The first 6 rows are patterns. Each new row is the sum of 2 different patterns, raised or lowered, with some noise. Before adding, each is slid sideways (what falls off one end comes back at the other) and multiplied by a number that may be negative. Names go in the order of the patterns.
Some rows, each with the names of its patterns after it:
[  6.2 -22.2  -0.9   9.8  -3.4   2.9   2.5  -9.6 -10.8  -3.3  -3.3  -3.0
 -14.2  -6.9  -2.0   8.5   9.4   2.0   7.6 -13.1  -1.9  -2.3   6.9   3.1
  -6.6   4.4  21.7 -14.8  12.8  12.1  -3.4   7.0 -14.0 -18.7  -2.5   0.5
   9.3   2.7  -6.6] | J203
[  0.7   6.5  -4.4 -22.0   6.2   2.3  -2.6  -2.7  -0.6  18.6   4.5   7.8
  12.3 -15.0  -7.0  -2.5  10.7  18.9  11.3  -0.4  -3.2 -15.8   6.0 -11.8
 -14.6  -2.4   6.1   0.5   1.9  -1.2  -2.6 -12.9  13.6   1.4 -24.4  18.5
  -8.7 -27.2  -8.6] | J69
[  0.0   1.5  -3.2   7.8  18.0  13.4  26.0  -9.1   1.7   1.4  12.6  -9.4
   3.9   1.3  -4.8   2.3   8.6 -19.0  -8.0  15.9  -1.6   5.2  14.3  -7.2
  -5.7   1.9   9.4 -11.8 -10.7  10.4  -3.8  -3.2 -10.3  -4.1   9.5  -2.6
   4.7   9.4   3.0] | J573
[  5.0 -18.8  -4.5 -14.5  13.5   8.4   1.6  11.1  -9.9   0.0  -1.9  -9.1
  -4.1 -15.8   6.8 -15.6  -7.3  -3.9  -2.5   9.9 -15.1 -21.9 -10.5  12.1
   2.5  -3.0 -21.6   0.0   6.3  -3.0  10.2  11.0 -12.9  13.8  18.8  -0.7
  -1.2 -12.9 -20.7] | J556
[ -0.2   6.6 -21.8   3.0  -4.8  -3.2   1.0  -9.7  -7.9  -4.1  12.0   6.5
  -7.6   0.4  -9.6   1.2  -7.4   0.4  14.5  -3.1  -8.0   6.8   5.2  -4.1
  -2.7   1.4   9.3 -13.5  -8.3   0.7  -7.1  14.6   9.6  -5.8  -9.9   0.7
  -9.1 -14.3  -9.7] | J575
[  8.2 -11.5 -15.5 -25.2   8.4   5.3  16.6   7.3  17.9  -2.1  21.1   1.5
 -22.3   0.0   1.4   5.0  18.1  -1.7   4.4   5.6  23.2  13.9  -5.0  19.7
 -19.8  11.4  18.7 -10.3  -7.6   9.1 -21.1   2.9  -3.2   4.1   4.6   0.7
  12.3   0.3  11.6] | J874

New rows, each followed by the names of its patterns:
[ 23.9  47.9  22.1   7.6  15.0  -6.9   6.9  18.8  -8.8  -6.0  18.7  15.7
  27.2  34.1   7.9  24.3  27.6  30.1 -15.0  17.6   6.0 -14.5  18.3  14.0
  19.4  20.0   4.5  34.0   7.7  27.6  19.7  18.1  27.9   6.6  34.0  43.4
  14.9  -3.1   9.6] | J69 J556
[  6.1 -11.1  14.8 -17.3 -17.4  -3.0   5.6   7.4  23.2  10.1  23.3   7.9
  16.7 -17.1  -4.0   1.4 -10.0   2.9  -1.6   9.0   3.9  17.5  13.9 -10.3
  23.8  15.6   2.7  16.7  -7.3  21.2  24.2  12.2  -8.7  -4.5   7.0  19.6
   0.0   4.1  14.2] | J556 J874
[ -0.9  15.9  -6.1  18.7  -3.3 -18.4  -3.9  -8.7   2.8  15.1  -8.0  -3.1
   3.4  16.8   6.4 -12.3  19.3 -15.2   5.1  15.4 -19.3 -14.5   6.3 -16.5
  -1.7  -1.0   6.5   4.6  -3.7   3.7   6.9   4.9   5.8 -11.1 -16.1 -19.6
   6.9   2.1   4.9] | J575 J874
[ -4.5 -11.3   8.3  19.2   2.9 -12.4   0.4  10.8  14.0  15.6  22.5   4.7
  23.0  24.8   8.4   5.2   2.8   4.8  24.9  13.1  -2.6  -2.7  21.5  26.0
   2.7  20.3  -0.1   4.6   9.1   6.5  -9.6 -11.7  26.9  -6.0   6.4  16.0
   0.6  13.1  -3.1] | J573 J556
[ 12.7 -11.0   4.8  -3.8   6.3   7.1 -24.4 -11.3   1.4   3.2  -3.2   2.4
 -12.9  -0.8  -3.5  11.4  15.4   7.8  -2.0  -4.1   6.0   6.0   9.2  -8.5
  -5.7  17.4  -3.1  -2.6 -15.8  31.7   3.3   7.0  12.6  -7.2  10.6   7.4
  -2.1 -13.8 -17.4] | J556 J575
[-16.5  -2.7 -24.4   3.7   5.2 -11.7   1.2 -11.0  -8.0  -6.7 -23.4   5.7
  -6.0 -12.1   5.8 -12.5  -2.2   9.9   4.3  -7.3  -4.0  -5.2   5.8   0.4
   1.5 -22.7 -15.8   6.0 -24.3  10.9   9.7   0.0 -13.5 -14.5   1.6   2.5
 -29.8   4.7 -17.1] | J203 J69
[-17.0   4.1  21.2  24.7 -15.0 -21.7  -1.3  15.1 -14.4  10.7   8.6 -20.0
  12.2  23.1 -21.7 -10.9  -0.8 -24.6   7.4  -8.3 -13.7 -22.8  12.3  13.9
 -11.8  -1.7  -2.0  -6.0  -6.8 -20.8 -11.0  -9.9   2.0 -13.2  -2.2  -3.8
  -5.1   7.7 -19.8] | J573 J556
[-36.2 -19.3 -44.6 -42.8 -27.6 -18.8 -44.1 -43.2 -24.1 -29.5 -32.8 -44.2
 -45.1 -33.5 -39.5 -35.4 -17.3 -31.8 -33.6 -39.7 -41.2 -23.6 -21.3 -37.3
   0.6 -53.1 -42.9 -31.2 -27.5 -35.6 -18.9 -32.7 -40.8 -39.7 -28.2 -49.4
 -48.0  -4.2 -37.0] | J203 J573
[ -6.5  -3.2  -1.7   7.7  10.2  10.4  -6.3  13.8  15.6   7.6  -3.4  -0.2
  -0.1  21.6  15.8 -18.1  -9.4   3.9   4.8  -1.1  -9.9   2.5  -9.7 -12.7
  15.2 -13.1 -14.1   2.5  -7.1   0.3   2.3  -2.7  16.0  10.0  14.7  -4.7
 -11.0   6.7 -11.7] | J556 J874
[-12.4 -17.6  -0.5  -7.7  -0.3 -10.0   4.6 -10.8   7.0   8.3  -4.5  -4.0
   3.3  -1.2 -10.5   5.5  -7.0  -8.2  12.7   9.4  -4.0 -14.4  21.9   3.7
  -7.4   3.2  -1.1  12.3   6.2  -7.7  -8.9 -10.1  -5.1  -4.8   4.9  -4.2
   5.7  -9.0 -25.7] | J573 J575
[30.7  1.1  5.2  9.2  7.5 21.6 16.5  9.8 -0.6 -6.6 15.3 11.4 15.9  9.3
 15.0  3.7 -8.9  9.0 14.3  0.7 -2.4  9.0 10.5 10.4  3.6 20.8 20.2  2.1
 14.8 -5.6  2.4 14.6 14.8  9.5 24.6 16.1 22.2 13.6  0.7] | J203 J575
[ 15.6  31.0  28.4  12.4  -3.7   0.0  14.6  -9.0  17.4   7.1   5.7  15.6
  15.4   7.6  -4.9  30.6  12.9  14.0  18.6  -7.1  15.4  27.3  22.2 -11.6
  -3.5  16.3  22.6   3.8  -5.5   6.6   4.4  -4.3  20.8   1.7  -7.7   6.9
   8.4  15.8  28.8] | J573 J556
[ 5.2 -6.3  1.7  8.2  4.6  8.8  6.8  4.8 13.0  8.4 18.8  7.4  9.0  2.0
  0.9 12.7 19.6 21.5 -2.8  0.0 13.1 21.8  4.3  1.5  9.4  5.3 -6.9 10.0
 -0.8 -8.8 13.9 13.9 11.6 12.9  5.3 11.9  2.3  9.1 -1.0] | J556 J575
[  1.3   0.1 -22.7  -7.1  22.8 -11.8  31.2   7.2  -5.8  17.5  16.4  -2.6
  34.6  21.9  23.7  28.9  -4.4   8.7  -1.5  18.8 -10.9   4.7  20.7  17.9
  33.2   9.1 -12.8 -13.4  15.8  -9.7  15.0   3.4   1.2  24.0  10.0  16.2
  -7.7 -18.3  19.5] | J573 J874
[ -3.8  -0.8  -5.4  -8.4  -4.7  -0.4   6.8  10.3  -3.4  -0.9  -5.7   3.0
  -8.7  -9.9  -5.9   6.3   9.3   7.5  13.1  -8.3  -8.5   7.8   6.4 -21.7
  11.0  -6.2 -21.4  -6.4   2.8  -9.0  -9.3  -5.7   0.6   2.9   5.9  -7.8
  -4.5  11.8   6.2] | J69 J573
[ -4.3   3.4  16.8  -7.5 -20.5  -4.1 -15.4   9.9 -19.3   5.0   4.6   0.0
   5.1 -26.2  -7.5 -11.6 -20.1   4.4  -9.4   2.2 -24.6 -25.0 -16.1  -5.6
   6.4  -3.6 -24.5  -3.1  16.9  -1.0 -10.4 -20.1  -5.4   1.8  -3.9  13.0
  -5.9 -15.3  25.7] | J69 J556
[  7.1   1.3  11.0  -3.0  -3.6  -6.8 -25.3  11.4   7.5  -3.6  -9.5  12.0
   3.1   1.2   0.1   9.9   2.3  15.0  12.7 -18.1  -3.0   4.2   0.4   7.2
  12.7  11.4   2.4  10.6   5.5  11.2   2.6   7.9  11.2   3.7   2.8   9.6
   3.7 -11.3  -4.5] | J573 J575
[-22.7   3.7   9.5  19.7   7.1  14.9  -0.1  24.6   4.4 -16.8  -5.6  -4.7
   1.9   8.6   6.7   4.1   3.7  12.7   8.7  -0.7  12.7 -29.5  17.6   5.8
 -16.0  -4.1   2.6  -8.5  13.8  -1.8   1.7  -2.5  -1.5  12.6  -5.2  23.0
   5.9 -15.4 -12.4] | J203 J874
[ -2.6   2.7   8.6   6.7  -1.1  -3.3  10.8 -11.1  -3.4  -9.9   3.6   6.2
   5.4  -2.9  -5.4  -6.5   4.8   1.5   5.8  -4.1  13.9   3.5 -18.3   2.0
   3.4 -11.6  -0.8   5.5   0.1  -6.4  -1.6  14.8   0.7   0.6   5.6  -6.4
  -5.5  -1.0   7.7] | J573 J575
[ 8.2  8.7  7.4 -8.4 16.9  6.9 -1.9 13.0 13.5 12.5 17.1  5.9 18.8 11.8
 11.2 -0.9  4.1 14.8  8.4 17.7 15.0  4.0 16.3 11.8 24.3  8.6 16.8 17.8
 24.7  4.5 12.0 27.0 21.7 20.5 -3.9 -1.3 11.0 23.5 15.8] | J203 J556
[17.2  9.9 -4.9  2.1 23.8  0.5  3.7 -1.7  4.6  6.6 -0.6 12.0  3.5  4.7
  9.5 13.1  9.1  4.5 -4.8 -6.6 12.5 28.9  8.5 13.8 26.6 17.5 14.7 -8.4
 -7.4  4.4  9.0 17.5 20.9 -9.0 12.8  9.9 -8.5 23.2 26.9] | J203 J69
[-22.3 -16.3  -6.6 -28.3 -13.8 -12.2 -20.3  -5.2  -9.2 -15.7 -15.2 -11.5
 -11.2   7.7 -21.2  -4.1 -19.0   4.0 -13.8  -9.8 -18.3 -18.6 -14.8  -6.4
 -29.8 -12.6 -10.5 -18.4   5.3 -13.8 -16.3  -2.1  -6.9  -6.9 -29.3 -21.0
   8.4 -21.9 -18.4] | J69 J573
[ 21.7  -0.3  32.3  21.8  -9.5   5.6   0.0   8.0  24.0   0.9  25.0  11.4
  18.0  19.1   0.7  20.8  -2.2  21.9  23.0   0.7   2.1  23.2  -4.3  10.5
  -2.3   3.2   8.2   1.8  25.3   7.8  16.8   8.0  -3.9  -1.1 -17.4  -3.2
  20.8  10.0   2.9] | J203 J874
[-11.5   1.2 -12.3 -17.0   1.9 -14.6 -14.1 -20.7 -10.5 -11.5 -25.9  10.2
 -16.4 -21.3  -6.5  -5.0  -6.5   4.6  -6.3   0.5  -8.0 -10.0  -7.0 -16.5
  -3.2  -4.4  -4.0  15.1  -3.2   9.5 -12.1  -3.3 -23.1  -9.9 -17.6  -8.8
 -19.8  -3.8  -5.1] | J573 J874
[ -2.5  24.6   6.8  -8.0  14.4 -24.7   9.7  16.4 -12.9 -17.4   0.7 -22.5
  -2.4  -4.0  -3.0   2.8  -5.0   1.0  -3.7   8.1   0.5 -17.1 -18.1 -27.6
   1.5  -4.7  16.1   6.4  11.5  -3.9   8.2  -7.7 -23.9  -0.5  -4.0   2.9
  18.4  -2.7   0.2] | J575 J874
[-10.0 -20.6 -18.9 -13.2 -29.7 -13.9 -16.4 -12.1 -14.2 -11.3  -8.9 -19.3
 -20.1  -8.2 -14.1 -16.2 -16.7 -19.0 -26.0 -15.1 -11.1 -15.3  -6.0 -13.2
 -18.4 -18.9 -13.4  -1.8 -17.3 -20.5 -13.7 -12.3 -10.2  -6.4  -7.9 -26.3
 -12.6  -3.1 -14.7] | J556 J575
[ 14.5  -8.8  16.3  19.2   5.6   7.3  -7.9 -16.8   3.2  -1.0   3.3   3.2
   1.8   6.5 -11.9   1.1   8.6  -4.5  10.6   5.9 -14.0   2.9  -3.4 -10.6
  -2.6  -6.8   1.4  -0.3   0.1  11.1   6.1   6.5  -7.4   0.7  10.0   9.0
   9.0   3.4  -0.4] | J203 J69
[ 13.0  -2.6  -2.6  -3.1  -7.0   2.6 -13.6   6.6  -1.0   7.4   8.6  -4.2
   1.5  -0.7   5.5   0.2   1.4   6.7  -1.0   4.5  -8.9   9.0  -2.8   2.9
   7.0  -7.0  -4.3  -0.2   8.6  -4.7  -3.4  -6.0   0.2   7.5  -1.4   9.9
   6.0 -12.5   9.4] | J556 J575
[ 15.3 -38.1   3.7  23.1  -6.3 -14.9 -27.8 -25.2   9.2 -31.8 -18.7 -21.8
  -0.3  -5.7 -27.0  -8.4 -25.9 -23.5  -1.9 -14.7 -15.2 -33.7 -23.8 -34.9
 -17.6 -12.9  -1.6 -10.6 -15.2 -18.0 -18.1  -9.6 -11.9 -16.0 -27.3 -10.5
   2.7 -26.7  -7.0] | J69 J556
[14.7  3.9  4.3 37.4 29.3  8.9  8.7 22.7 33.0 21.7 17.6 29.2  7.5 21.0
 28.8 19.3 17.2 13.9  0.2  7.8 -3.2 -5.1 17.5 26.8 23.0  9.6 34.9 10.5
 18.5 22.6 11.7  9.1 25.1 31.3 -3.9 16.4 13.3  5.4 31.6] | J573 J556
[-25.9 -29.2 -14.6 -29.1 -17.0 -32.7 -31.9 -21.5 -26.0  -9.4 -22.8 -40.0
 -33.5  -2.6 -12.6 -23.8 -40.2 -17.1  -6.9 -30.1 -13.9  -6.3 -35.0   4.5
   4.4 -23.0 -25.3 -29.7 -43.2 -23.1 -42.4 -22.9 -28.7 -19.6  -9.0 -20.0
 -10.2 -27.3 -24.3] | J556 J575
[15.5 13.9 -1.7 16.2 12.8 12.1 13.4 -3.8  4.9  6.8  7.0  5.4 11.5 12.8
 13.6  2.7 -6.2  8.9 -8.4 15.5  8.2  6.3  4.3 15.6  6.7  2.2  7.4  9.5
  2.7 23.0 11.1  2.0  8.0 -2.0  0.9 15.1  7.9  4.5  3.6] | J573 J575
